The rows are grouped in 3 different ways at once. Each group adds its own fixed numbers to the row, and there is some noise. The rows also spread widely along 12 directions, which tell nothing about the answers.
Known rows, each followed by its group in each grouping:
[  0 -11 -14 -13  24 -20 -34  13  -8  -9  21 -26   0  30  -9 -26  -1  29
 -19 -18  -7   0  28  -5 -32  20   8 -23 -28 -16] -> J_673 (1) Y
[ 13 -15 -51  21  11 -19  26  12   9 -22 -24  16 -40  -1 -20  -4 -15   0
  13 -34  29  17  10 -17  -4   5  14  11 -35 -13] -> J_72 (4) U
[  7  33 -21 -30  -9 -27  -9   3  32 -15 -15  25  52 -37 -30   4 -21 -16
 -30  27 -11   4  27  -1  36 -21  35  29  14 -11] -> J_72 (3) X
[  9   4  11   0 -23 -14  25  10   8   2 -30  35  13 -17  -4   9  25   6
  -2  -9  13 -11 -19 -13  21 -21  -9  -8  14   9] -> J_842 (0) Y
[ -4 -26 -25 -12 -20 -14 -11   7 -40   5  17 -14   6  -1 -18   1  16 -22
 -15 -16   9 -17  -1 -32   5  23 -42 -26  -5 -14] -> J_673 (5) X
[ -4  12  33  -1  -7  18  -1 -23  -3  -5   5   7   5  -4   7  -5  31 -14
  10   6  -7   3  -1   1  15 -13  11   3  21  -4] -> J_842 (4) U
[ 12  -2 -39 -12  11 -22 -37   3  27  -4  37 -38  -4  13 -11 -37  19   2
 -21 -16   7 -12  36 -32  15  -1   9 -31  -2 -21] -> J_842 (2) X
[ -7  -1   6  19 -13   0  34  -4  11 -17  26   8 -46   9  25  19  40  -4
  -5 -43  16 -37   0 -41  12   0 -15   5  22   2] -> J_673 (1) X
[  1  -8 -42  -7   6  -5  -1  -7  19   7 -11 -11 -13 -25 -27   9 -19 -19
 -17  -4   3   6 -12 -12  12  17  -7  13 -21   0] -> J_842 (3) Y
[-12  -2 -10 -12 -21 -17 -15  -3 -26 -12  22 -12  -6  -4  -8 -18  28 -14
 -24 -15  14   0  21 -28 -13  20 -47 -17 -19  -6] -> J_673 (0) Y
[  0  -2  43  -5 -28  23   4 -25 -20   7   9  19  20  -6  18  19  44 -33
   7  18   4 -13 -16  -7  31 -17   1  10  51 -14] -> J_673 (2) X
[  0   7  35 -27  -7  30  -1  -4  17  17   0 -14   8 -18  26   3   7   1
  -5  26  11  24  -7  38 -20 -14 -14 -19   0   4] -> J_842 (5) X
[  3   5 -24  -4  -6   8 -25  10 -34 -13   5 -24  -1  -2 -23 -30 -19  12
  19   9  -8  -2  13  14 -15   6 -12 -14 -13  18] -> J_842 (2) X
[ 21  36 -25 -11   7  12 -29  16  54  11   9 -33  17 -12  15 -14 -33   8
   9  30   7  28  13  15   2 -15  -9   9   1  14] -> J_673 (2) X
[ -8  -9  54   2  -1  -6  -4  -6  -5  48 -15  18  30  15   4  36  41 -10
 -25  17  -6  23 -45  -6  12  20 -21  -6   3 -17] -> J_673 (1) X
[-33  37  52   6 -11  -9 -19 -17  -3   5  20   5  18   9  -2 -13  36   6
 -20  20 -31   2   9  -4  14  13 -16  -5  -4  22] -> J_842 (0) X
[-27  12 -53 -10   2 -34  15  23 -16 -47   8  -2 -50   1 -47 -27 -25  22
 -12 -41 -10 -20  39 -20  -4  -1   0  -6 -42   8] -> J_673 (3) X
[-39   3   9   1  -8 -21   1 -11 -29 -28  31  -3 -13  13 -13  -3  16   6
 -32 -19 -13 -19  32 -22  -6  28 -23   2 -25   4] -> J_673 (0) X
[-18 -24  19  -1   3  29  32 -23   0  10   6 -10 -75   3  24  12  31 -14
   7 -40  26 -12 -35  -6  13 -19 -17 -28   8   6] -> J_673 (0) U
[ 21 -26  12   7   8  20 -22 -24  -1  22   8 -16  13   7  22  21  14 -18
  -6   5  11   6 -27   0 -10  27   7   7  12 -17] -> J_72 (1) Y
[  3 -12  -8 -10 -21  -5  -7  -4 -28   3  14  -9  -5  -1  -5   4  31 -22
 -16 -19  20 -10  -4 -27  -4  15 -39 -19   6 -17] -> J_673 (1) X
[ 11  -4  11  18 -12 -14 -30  -1 -27 -14  46  -9  16  34  11 -20  49   5
  -4 -22 -10 -47  18 -46  15  18  10 -15  37  -4] -> J_72 (1) X
[ 24 -47  -5 -30  -3   6 -36   5 -40  -2  21 -35  39   9   3  -5 -15  13
  -7   6   5 -29   4  12 -19   7   7 -24  16  -7] -> J_72 (2) X
[  1 -20  17 -34  -5 -14   6 -23  28 -16  23   0  39 -20  12  36  12  -6
 -60   2   6 -28  31 -10   5   2  12  20  20 -28] -> J_842 (4) X
[ 23   7 -29   8  -5  20   1  13   5   2 -18 -13 -16 -13  -7  -8 -24   4
  36   8  16  13 -14  15  -4  -9 -10   1  -4  20] -> J_842 (2) X
[-41  11   1 -29   8  -6  29 -13   9 -21  -8  21 -12 -21 -30  23 -30  -3
 -35   2 -22  -1  13  18   9  -4  20  29 -21  -2] -> J_673 (3) X
[-18 -28 -35  17   8  -5  41   9 -39  -5 -46  23 -47 -10 -59  18 -30   6
  17 -31 -17 -25 -37  -7  19   4  11   6 -21  20] -> J_842 (3) U

New rows, each followed by its group in each grouping:
[ -6 -17 -23  30   4 -10  24   6 -49  -7 -30  28 -44  18 -41   3  -2   2
  22 -31   1  -6 -23  -6   6  19  17  -1 -23  -2] -> J_72 (1) X
[ 11  -6 -34  10 -15 -16  -9  21 -27  -7 -12  -3   8  -3 -28  -9  -8  10
   3   2   9   7   9  -8 -18  21 -31  -2 -30   5] -> J_842 (2) X
[ 16   2 -14  17   5   7  32  -9  50  11 -24  12 -15 -20   3  33 -11 -14
  10   1  19  13 -24  -3  26  -2   6  33   5   1] -> J_842 (4) X
[  5 -14 -16 -22  42  -1   9  -9  72  54 -32  -5 -19  -7  -4  30 -16 -12
 -26  -1  16  33 -45  11  27 -10  19  -3 -10 -28] -> J_673 (1) Y
[ -9  27 -20 -10  14   4  -4   5  36  24 -23   0   5 -20 -16  -5 -25 -16
   3  27  -7  42 -10  20  15  -1   1  12 -24  -1] -> J_673 (5) Y
[ -5  -2  29  -7  -5  53  24 -30   1  -5  -4  -2 -22 -25  22  20  -7 -12
  17  10  -2  -6 -26  33  -6 -13  15  23  21  21] -> J_842 (3) Y
[ -6 -13  -7   7   6 -26  -3   8  14   6  15   0  31   8 -11  20   4  13
 -25  -1 -24 -37   7 -25  24  19  15   9  11  -1] -> J_842 (5) X
[ -5  -2 -32 -40  29 -11   2   8  30 -24   2 -18 -27  -2 -20 -24 -31  31
 -25 -11   1  -4  42  27 -12 -31  37 -23 -28 -11] -> J_842 (2) X
[-17  17 -12 -40   6   4  -8 -33  26 -31  23 -14   5 -30 -14  -1 -17 -18
 -45  13  -9  -2  48  16   2  -5  31  19  -5 -17] -> J_842 (3) X
[ 11 -13 -15 -18  14  25 -18 -11  15  11  10 -38 -12  -6   8 -15  -2 -12
   3   1  10   8   2  15  -7  -6   8 -25  -1 -11] -> J_842 (5) U
[-17  27   2 -11  -1 -13  12  16  63  16   4  -6  -7 -13   8   5   6  17
 -35   3  -2   8   5  -3  10 -12 -25 -11 -15  17] -> J_842 (5) X
[ -4  25 -45  -6 -12  -5  -8  -2 -21 -23  -2   6   4 -20 -39 -23 -10 -37
  10   9   2  16  29  -4  15   8   6  11 -13 -21] -> J_673 (5) X
[ -2  23   6  29 -23   7  40   8 -20  -1 -43  45 -22 -15 -20  19   6  -1
  26  -1   1   7 -29   5   8   0 -18  19  -4  25] -> J_842 (1) X
[ 15 -15 -14  26  17  29  21 -34  17   3  -8  -5 -51   2   5   7  13 -33
  34 -14  30  23 -22  -2  13   7  26  10  -4 -19] -> J_842 (4) X
[  6   1 -18  -1  11   0 -19   0   9   8  -1 -21 -11   6  -6 -20  -5  -2
   8  -8  10  21  -5  -2  -5   7  -8 -15 -20  -1] -> J_673 (0) Y
[ -2  15  45 -31   4  30 -23  -9  -6 -14   0 -11  33 -10  21 -14 -27  25
   4  34 -12  11  16  61 -29 -19  18   2   5  21] -> J_72 (0) U
[-13  32  17  12   7 -12 -17  21   4 -12  30 -13  22  25   3 -21 -11  41
  10   7 -44 -21  20 -10  11   7   1  13   7  34] -> J_673 (4) X
[-15   9   4  -8   2  -8 -11 -28  15   1   3  -1  17 -13 -17  11   2 -17
 -33  20  -6  15  13   5   8  19   2  13 -17 -11] -> J_842 (0) X
[-17 -37 -10  -2  31  11  -6 -27  -5  24   5 -27 -25  15 -14  24 -15 -19
 -12   2  -4  12 -24   7   5  28   6   5 -24 -22] -> J_673 (2) X
[  1   1  11 -11 -15  15   2   0  11   1  -3 -24  13 -28  17  21 -32  19
 -24  22  18  23   6  31 -52  23 -61   9 -36  31] -> J_842 (0) X
[  7   5  44 -11   3  -8  18   3  48  11 -26  28  20 -10  32  19  10  19
 -24  15  21  33  -7  24 -12 -18   5   6 -11   0] -> J_72 (0) Y
[ 28   5  27  13  -8  54   2  -7 -23  12 -21  -1 -18  -4  20 -13  18  -6
  57   6  13  14 -44  28 -10 -14   6 -13  27  16] -> J_842 (1) Y
[ -7   6 -37  -8  -3  -9 -20  -5 -24 -23  16 -15   2 -11 -31 -30 -25  -3
  -1 -12 -16 -37  21  -8  19   5  17   4   4  17] -> J_72 (0) Y
[-20 -25  -3 -49  -1   1  15 -13  -3  30 -34   9  10 -36 -25  33 -12 -35
 -40  17  13  32 -28  25   2   1 -21  -5 -26 -31] -> J_673 (5) Y
[ 45   3 -31  11 -17 -27  -3  45  13  -3 -15  11  21   2   2   1   9  17
   8 -14  31   4   6 -31 -12   0 -22  -6   3  -7] -> J_673 (1) X
[ 24 -15 -36  -8  -4   1 -11  14   4  -8   0 -22  17 -13  -7   2 -34  14
   2   6  12 -11  11   5 -16   5  -9   5  -7   8] -> J_842 (2) X
[-22 -15  21 -56  16  10 -38 -29  34  24  38 -49  29 -17   9  13  -9  -3
 -64  19 -28 -18   0  13   6   7  -1  -7   8   0] -> J_842 (3) Y
[ -6  29 -24  26 -10  33  -2 -10 -16  -3  17 -22 -31  -7  -3  -4 -19 -18
  32  -3 -16 -16 -17  -5   9  22 -25  32  13  40] -> J_673 (1) Y
[  0 -17  -7 -33  -7 -18  13 -16  29  -1   1   8  18 -27   1  32  12 -30
 -48  -7  25   3   8 -20  13  -2  -6  15   3 -41] -> J_673 (4) Y
[-34   3   2 -10  21  29  -9 -11 -28   7   6 -29 -32   3 -20  -6 -33   8
   5   1 -36  -8 -21  32  -9  19  -3   3 -16  26] -> J_673 (1) Y
[ -1  10 -24  22  -7 -29  10  25  -2  -1 -27  18  -1  -6 -33  -6  -9  21
   6 -12  -9 -10  -9 -17   9   9 -16   4 -22  29] -> J_842 (0) Y
[-24  21  -4 -13 -11 -13   5  26  -8   5  -5  -2 -17  -7 -25 -19   1  27
 -10  -2 -17 -13   0   3  13 -21 -27 -24 -13  33] -> J_842 (2) X
[-28  17 -15 -19   4 -15   3 -17  46 -15  20  -1 -17 -18   0   5  -3 -17
 -53   4   2   7  34  -3   9  -1   1  27 -21  -8] -> J_72 (2) Y
[-15   6 -32 -23 -31 -35 -15  20 -15   3   0 -18  21 -29 -32  -3 -13   7
 -46  -3  -1 -17  10 -18 -10  24 -78 -11 -30  30] -> J_842 (0) Y
[ -8 -14  10  -8  38  22  11 -13  37  40 -25  -6  -5  -3  -2  33 -37  -1
  12   9 -22   1 -51  22  43 -15  34  20  18   8] -> J_673 (4) U
[ -8   9   0 -35 -17 -13  17  40  32   8 -10 -11   1 -30   2   7 -16  42
 -33  -7  -1 -14 -12   3 -16 -21 -52 -16 -13  47] -> J_842 (3) Y
[ -3  16   0 -19 -18  24   3 -18  -5 -44  30  -7  -7 -15  14  -8   1 -13
   0   6   9 -15  42   9  -4 -20   9  19  20  -6] -> J_673 (2) X
[ -1 -15   0   7  14   5  -8 -10 -26 -27   4   3  26  12  -8  10 -27   1
   5  26  -7  24  33  26 -44  44  29  30 -35 -29] -> J_673 (5) X
[ 38   7   4  23   1  -3 -25  25   3  -1 -15   8  38  14   6  -7   7  26
  22  11  -1  12   7  -2 -21   6  12   3   8   2] -> J_842 (1) U
[  7   9 -32  21   9  -7   8  22  -2 -37  -5   3  -1   4 -14  -7 -41  23
  28  -7 -12  -8  27  -3 -14   7  19  36 -13  14] -> J_673 (4) U
[ 13  -1  51   9 -27   8 -10  11 -30  15 -14  13  40   2  20  -1  22  15
  19  17   1   1 -31   7  -7   3 -26  -8  17  29] -> J_72 (0) Y
[ 29 -24  29 -14   6  -9 -10  28  10  30 -29   8  31  14  13  -3  26  34
   2  11  13  18 -26  11 -12 -22   7 -37   1 -11] -> J_842 (2) Y
[ -3  -2 -30  -9 -17   3   8  -5  -7 -12  13 -16 -39 -23  -8  -4  15 -15
 -18 -31  18 -21   3 -18  -8   8 -34 -11  -4   6] -> J_842 (1) Y
[-49  19  42 -30 -15 -12 -13 -25   1  26  21  -2  30 -14 -15  30  27 -16
 -72  21 -40 -22  -8  -7  30  20 -40   8  10   8] -> J_842 (1) X
[-14 -12  -5  10   4  11   8 -18 -32 -35  25  -9 -27  13  -7   0 -14   8
  15 -24 -14 -51  15  -6   7   9  28   9  14  13] -> J_673 (0) X
[ 12   9  22  -6   0  18  -7  -1   8  -2  15 -12 -12   9  29 -14  16  13
   3  -6  14  -1   1  13 -12 -13   6 -20  16   8] -> J_72 (1) X
[-15   9 -18  14 -17  20  38  -2 -51 -67  12   6 -68  -6 -21 -24  -5  13
  34 -39  -8 -45  24  -2  -9  -8  14   4  -2  32] -> J_842 (3) X
[-16  29  -8 -36  -5  -1   2 -10  58  22 -13  -6   1 -42  -4  13 -14 -26
 -36  15  12  27  -5   6  29 -20 -34   8  -5   4] -> J_673 (0) U
[ 28 -12 -16  22  23 -26 -49  -2  15 -14  17 -12  46  30  -6 -20   7  17
   0   1 -12  -8  38 -25  -1  26  48   3  -1 -23] -> J_842 (0) U
[-23   4  22  -7  16   1  21  -5  33  -8  23  -8 -31  14  19   7   0  28
  -9 -28 -15 -44   3  -4  26 -25  24  -3  18  21] -> J_673 (0) X
[-30  27  23 -40   0  -9 -24 -15  -6 -15   5   6   9  -3 -19 -40  27 -11
 -25   7  -8  27  40  13   4 -25  10 -27 -16 -26] -> J_673 (0) U
[ -5   8   2   0 -17  -1  22  11  -7   4 -22  23  -9 -12 -15  -3  19  -3
   9  -1   7   5 -14   3  13 -13  -8 -18  -4   5] -> J_842 (5) X
[-31  16  -7 -24  -4  24  15 -16   1 -16  13 -17 -46 -25  -2  -4 -13 -16
  -9  -9  -3  -3   2  10  -2  -8 -17  10 -10  18] -> J_673 (3) Y
[  7 -29  35  -5  18  16 -28 -12 -21  30  -3  -7  24  25   4  -3  21  -4
  17  17 -12   5 -31   9  15   0  30 -16  19 -20] -> J_673 (2) Y
[-26  40   4 -12 -27 -23  10  48 -31  -2 -26  23  17 -15 -38 -14 -22  31
   1  19 -27  -1  -2  10   7 -14 -47  -2 -16  45] -> J_673 (2) X
[ -3 -25  30  -4  19  13 -13 -23  -9  -6  10  -6  -6  21   5 -10  37  -1
   0  -5  -7   6   3   0  -7  -3  40 -20   3 -24] -> J_842 (3) U
[  6 -21 -26  -1  37  21  15  -6  -2  -1 -24 -13 -69  10 -25 -23 -15  10
  35 -29   8  13 -22  20   2 -19  48 -34 -23  -5] -> J_842 (3) X
[  4  -2  34  22   1  13   6   8 -24  13 -14   9  -2  23   7  -3   9  23
  44  -2 -10  -5 -37   5  10  -4   7 -14  14  25] -> J_673 (0) X
[-29 -16  26 -31  32  13   1 -26  19   8   9 -26 -20   3  -2   7 -20  25
 -29   0 -16  -7  -3  40  -9  -4  22 -18 -19   8] -> J_842 (0) X
[ 11  37  23  40 -39  -5  11  37 -21 -12 -10  37  38   2   1  -6  20  25
  37  17 -21 -17  -1 -15   9   0 -18  16  20  41] -> J_842 (5) X
[-13 -28   8 -33   8  17  14 -20  42  10  19 -26 -12 -21  25  39 -11   2
 -42  -3   6 -36 -10  11   2 -11  -4  10  14   7] -> J_842 (2) Y
[ 12   4 -63  27  -8 -15  19  19   7 -17  -9  -4 -44 -12 -23 -12  -8  -5
  21 -38  17 -10   3 -37  13   5 -24   3 -16  16] -> J_842 (4) U
[-24  36 -14  -2 -11   6   2 -20   0 -33   6   3 -20 -22 -20 -13  -4 -19
 -16  22   3  34  46  17 -20  14 -15  27 -43  -3] -> J_842 (2) X
[ -6  13  10  -3 -19  -1 -42  28 -54  -2  15 -21  13  17  -9 -45  18  14
  17   6 -15   5   9  -7 -17   3 -43 -33  -7  20] -> J_673 (2) U
[ 37 -10 -36  26 -13 -30   0  19   9   1 -21  12   0   3 -14  -9  26   0
  12 -23  39  16  -4 -39   3  12 -18 -19 -15 -12] -> J_842 (0) X
[-31  -2  15 -32   2  13   7  -5  10   5   3 -15 -22 -19   4  11 -14   5
 -34  -3  -7   4 -10  22  -8  -8 -23  -5 -18  22] -> J_72 (3) U
[  7  -5 -12  -7 -11   0  -5   3  -1  12   2 -18   2 -11  -4  -1  -5 -10
  -7  -2  14   8 -13  -6   8   7 -29  -7  -6   7] -> J_72 (4) X
[-19   6  -3 -13  -7  -8  15  -1  22  30  -3  -1  -6 -20 -10  21  -5 -13
 -23  -7  -9 -20 -36 -15  53  -9 -23   6  16  24] -> J_72 (4) X
[ 44  -4  -8  21  15  28   9 -10  43 -27  17 -19  -7   3  42   5 -12  14
  33  -5  24  -6  20   5 -17  -4  43  28  20  -1] -> J_842 (4) X
[-20 -14 -12  -1  10 -12  20  21 -39   2 -42  16 -29   6 -48  -1 -24  18
  14 -12 -10  23 -30  11  -9   8  -6 -15 -46   8] -> J_673 (3) X
[ -2 -12 -22 -32  -1 -42  10   2  42  33 -17  16  30 -23 -29  43   6  -8
 -63 -11  -9 -44 -23 -34  65 -11   0  -3  33 -14] -> J_842 (1) X
[-26  34   6 -11  13  -1  -6 -10  30  21   2  -1 -19  -2 -17 -24  27 -16
 -10  11 -18  18  -1   3  39 -16  16 -22  -5  -7] -> J_842 (5) X
[ 24  25 -24   4 -27  14  19  36  32 -22  10 -18   4 -30  30   2 -30  30
  13   2  20 -13  24   9 -33  -8 -42  13   2  46] -> J_842 (5) X
[-19 -16  30 -36   4  16 -16 -27 -27  25 -29  -5  20 -19 -24   9 -10 -14
 -24  30  -5  37 -24  45 -14   7 -14 -19 -29  -9] -> J_842 (0) U
[ 16   0   5 -25 -22  -9 -22   0   8   5  17  -5  29 -10  15   8  42 -24
 -33  -4  24   0  10 -29   4  -5 -33 -14  23 -29] -> J_673 (1) U
[ 18  -4  17  12 -20  16  26 -27  27   6 -21  26  16 -30  25  44  16 -26
  -2  11  29   8 -22   0   5   1  -5  36  18  -2] -> J_842 (0) Y
[-35  13 -12 -30  10 -25  -1  11  15  27  -5  -6 -12  -7 -35  10 -15   5
 -42  -9 -23  -5 -14  -4  28   0 -26 -16 -19   9] -> J_673 (1) X
[ -5 -25  29   1  26  32   4 -22  -6   0  -2  -9  -9  10  16  19 -11   0
  12   8  -8  14 -20  26 -21  14  33  19  -7  -5] -> J_673 (3) Y
[-16  21  19  -5  11 -17 -15 -10  49  33  15  -2  36  -2   1  17   4  -9
 -37  21 -27  -3 -12 -14  52   7   3  23  18   9] -> J_72 (4) X
[ 20 -27  13  13 -19   1  22  -4 -10 -14 -14  28  16 -11  13  39   8 -12
  -6   0  29  12  -9  -9 -25  23  -7  28  -7 -13] -> J_72 (3) X
[ 23 -29   5  13  15  35   4 -25   3  20  -3  -5 -10   6  24   9  20 -31
  36   2  21  17 -31   3   7   3  33  -1  19 -29] -> J_673 (5) Y
[ 43 -15 -35 -27  18  -5 -33  -7  42 -21   7 -20  47 -12   5  -5 -20   1
 -23  22  22  12  50  14 -24  -2  51  15   0 -46] -> J_842 (2) Y
[ -8 -22  -1 -43  16  11 -11 -26  18  -4  31 -25  16  -9   6  16 -12 -11
 -33  -6 -22 -52   2  -6  31 -13  44   9  44 -11] -> J_673 (3) Y
[ 49   4 -23  -1 -20  -4 -11  43  -4 -13 -18   4  19 -10  10 -17  -5  23
  23 -10  29  -3   7  -2 -22 -21 -10 -14  15  10] -> J_72 (1) U
[ 22   8 -24 -20  17 -17 -39  -1  18 -29  14 -12  34   5  -5 -37  -8   9
  -2   6   5  10  53   2 -11  -4  48  -3  -4 -30] -> J_673 (0) Y
[-39  -3  25 -38  28  -7 -33 -15   2   8  27 -36  22  12 -16 -10 -17  24
 -45  17 -45  -5  17  25  -4  17  10 -11 -21   4] -> J_842 (4) X
[ 33 -29 -42  22   4 -12  -8  18  11 -23  13 -17  33   5   4  27 -41  29
  -5   3   7 -27  28 -12 -34  39   0  39 -11   4] -> J_842 (2) X
[  4 -31  28 -14   4  12  15  -8 -11  41 -43  17   8  -5  -3  25  10  -9
  10   3  13  14 -63  15  18 -14  -1 -19   8  -7] -> J_673 (0) Y
[ 14 -13   2  -2  -6  -6  -1  15 -20  -4  -5   2  17   9  -4  -4  -4  21
  18 -10   3 -24  -9  -6   6  -6   3 -14  18  10] -> J_673 (0) X
[  8   9  -3  23 -14  13  32  46  -4 -20  -3  -4 -37   4  24 -21  -3  55
  39 -24   6 -23   0   6 -35 -13 -24 -17 -10  54] -> J_842 (5) Y
